There are 3 ways to turn a row about zero (a turn may also mirror it). The second row of each pair is the first, turned, with some noise. The first 27 pairs use one turn. New pairs use 2 turns, one after the other, and a turn may come again.
Known pairs, each followed by its turns in order:
[-54  28  -2 -18  14 -10  -6  36]
[ 16 -20  43  16   0  28  11 -40]  (2)

[-24  35  16  11 -15 -20   2  19]
[-18  25   7   1  40 -17   1  -8]  (0)

[-32 -10  15 -20  19 -29  54 -26]
[  8   9   1  17 -48 -61   2  -9]  (1)

[ -4  29  -1 -23   4 -31  14 -12]
[ 37  10  -3   7 -12 -23  23   2]  (1)

[ -7 -25  28 -20  -1   8  -1  19]
[ 24  -4  14  22 -14 -22   9  12]  (2)

[ 33  55 -19 -14   2  33  17  -5]
[  7 -22   3 -61   7  33 -19  25]  (2)

[ 24  12  -1  12 -12  -5  11   4]
[ 16 -16   5  -8  18  -5 -15  -5]  (0)

[-16  21   8  30  -9   1 -20  -7]
[-27   5 -26 -15  24  -1   0 -11]  (0)

[ 14 -33 -11  36  37  30  22 -30]
[-74  15 -18   5 -17  -8  13   0]  (1)

[ 18  -2  17   7   9 -25  14 -29]
[  1  39 -10  -5  21  -4  -8   7]  (2)

[ 19  -3 -29   5  -6   1   0 -23]
[-24  -6 -22 -18  13  -3 -14   9]  (2)

[-19   0 -12 -36  -2  -8  37  17]
[ 15 -22  17 -19 -18 -39   2  -6]  (1)

[ -1   9  15  -8  31 -17   7  -9]
[18 21  4 13 19 24 -8  6]  (2)

[ 10   8 -14 -13 -11  15 -51  -4]
[-43 -24  11   8 -15   6 -13  23]  (2)

[ 30 -19  11  11  -2  16 -20 -44]
[-33  42  12  18   8  26   4  15]  (1)

[-16   7  14 -27   1  -4 -12 -30]
[-10  24   1  -4   1  33  14  14]  (0)

[  3 -16  -1 -15  24  18 -14   0]
[ 10 -18  -9  24   3   5  -3  21]  (2)

[-17 -11   1   9 -32  33 -14 -18]
[-19  -8  21  27  26   3 -21  12]  (1)

[ -2  33  -4  -1   1  15 -31  -8]
[ 10 -11   3  21  21  27  21  -4]  (1)

[ -5   0  43 -22 -51 -15   0  -1]
[ -7  37  32   3  25  33 -35 -11]  (0)

[ 40  -3  27 -24  -9   3   1  30]
[ 16   1  23 -35 -26  31  -5  28]  (1)

[-30  -2  24  -9 -25  47  -4  -9]
[-23  43 -13 -24 -25   3 -25  -9]  (0)

[10 40 20 16 14 36  0 20]
[ 25  20 -33 -23  13 -24   4 -28]  (0)

[ 15   6  -6 -13   7  19  20 -15]
[ 11 -11 -10 -19  17   3   0  23]  (2)

[ 31 -29 -14   2  -7 -21  24  13]
[ -7  22  -9 -43  -6 -16 -11  12]  (1)

[ 16  29  17  13  -6   4  28 -18]
[ 25   8 -11 -30  27  -2 -10  15]  (0)

[-20 -27  -7  19  -9 -17  12 -24]
[-30 -13  -3   8  -2   4 -19  33]  (0)

New pairs, each followed by its turns in order:
[ 15   1 -21 -28  -8   2  15 -22]
[  3 -11  26 -15 -22  16 -13  18]  (0) (1)

[-19  -3  -8   7   0   6  -6  21]
[-12  15  10   1   3   1  -3 -19]  (1) (1)

[ 2  9  6 16 -7 -5 -5 21]
[-13  -1  10 -17  14   7   8 -10]  (1) (1)

[-12  16  -8  -4 -19  -4  44  32]
[ 15  28  10 -43   0   0 -22 -17]  (1) (1)

[ 22 -23   6  30  13  39 -12   6]
[-10 -30  -9 -26 -16 -27  -5 -31]  (2) (2)

[ 32  -6   1  61 -50  27 -14 -14]
[-41  20  72 -19   2 -21   8   6]  (2) (0)

[ 31  18  -3  16  -8  -3  -2 -18]
[ 25 -26  19   4  15   1  13 -15]  (2) (1)

[ 24   9  -6  12 -33 -13 -12   0]
[ 14 -21   4   1 -15  26 -22   8]  (1) (2)

[-17  31  22 -17   1 -18  15  36]
[ 19 -34  18   6 -10  28 -31 -14]  (1) (0)

[ 32 -27 -16   7  33  31 -15 -12]
[-20 -40  15   8 -23 -34   3 -26]  (2) (0)

[ 21   6  25 -15 -19 -26 -16   0]
[ 28  -2  -6 -22   9   2   1 -35]  (1) (0)

[-17 -24  37   9  -3  -1  -3   0]
[-25 -11 -17 -19  12 -16  13 -18]  (0) (0)

[ -8  36   3   1  -5  11 -22 -14]
[ -7 -35  14  16 -16   2 -11   2]  (2) (1)

[ -8  40 -37 -16 -33  -4 -12 -48]
[ 18  62  21   8 -47   0  13   6]  (0) (0)

[-14 -28  -9   5  10  12   3 -40]
[-30  13 -14   0  31 -11   7  22]  (1) (0)

[ 11  -1  -1  16 -25  -1   5  -3]
[  7 -15  -8 -13   5  11   6 -14]  (1) (1)

[ -7  25   1  27  28 -16  13  -6]
[ -7 -36  19 -16  -1 -22  -6  17]  (1) (0)

[-17 -36  36  -2 -17  16  24  12]
[ 21  27 -27 -27 -21 -22  -1  33]  (2) (1)

[ 14   6 -15   7 -35  -7  18   8]
[-6 12 28  2  3 26 21 11]  (2) (0)

[ 20  41  10  28   3 -12   7 -26]
[ 27 -14   1  15 -27  -8  41   2]  (0) (0)

[-11  -6 -30 -14 -22 -21  20  -6]
[  9  26  15  11  11   8 -38  -9]  (1) (2)

[ 10 -15 -15  -2 -14  13  13  34]
[-10  -4  -1   9  22  39 -17   2]  (0) (0)

[ 26  41   8  -8   4  -5  11 -31]
[ 52   6  10   2 -22  -5  23  -8]  (0) (0)

[ -6 -12 -12  12 -22 -25 -36  10]
[ 16 -11 -27 -15  -5  18  38  -6]  (1) (0)

[-19  25   1  -1   2 -33 -19 -20]
[-16 -33 -10   1 -25 -21  16 -14]  (0) (1)

[  4  14  30   5  25 -19  -3 -19]
[  5  -1   6 -21 -21  39   3   9]  (2) (2)

[-12   3  24  -2   7   8 -32 -21]
[-15 -27   5   9  18 -17  23   1]  (0) (1)

[ 22 -38   1 -19  24 -14  23   4]
[ -2  17 -20 -16 -48 -23  -3   6]  (0) (2)

[-11  -4  -3  -9   2 -19  32 -59]
[ -5  48  10 -26  -2  13 -10 -47]  (1) (2)

[47  0 14  5 -3  3 31 10]
[-12 -17  25  -8  -5  -7 -47   5]  (2) (2)

[ 10  14  15  12 -16   9  12   4]
[ 6 -7 -6  3  2 20 29 -8]  (0) (0)

[-15  21 -16 -16  -8  27  28  -2]
[  9   3  47  -7   8 -12 -21   1]  (0) (2)

[  7  10  -9  20  -6   2  13 -19]
[  4 -23   8  -3  20  11  -2  -2]  (2) (2)

[ -2  -4 -34  20   8 -32   8  45]
[  5  31  33 -26  18 -20  32 -23]  (1) (1)

[ -2   8  -3  58 -31   9  17  11]
[ 20   3  32   9  18 -51  13  21]  (2) (1)

[-24 -23  25  10  13   3  44 -19]
[  0   5 -25 -23 -16 -18  44  20]  (2) (1)

[ 32  35   9  -7  31 -12  25  -4]
[ 20 -13  -2 -50   3 -32  -9 -16]  (1) (2)

[-22 -35 -27 -29 -16   5   8 -12]
[-23  36   8   1   7  -5 -37 -25]  (0) (0)

[-19  30 -25  25  -2 -27   3   1]
[ 13 -47   7   2  -2 -12  20  19]  (1) (0)

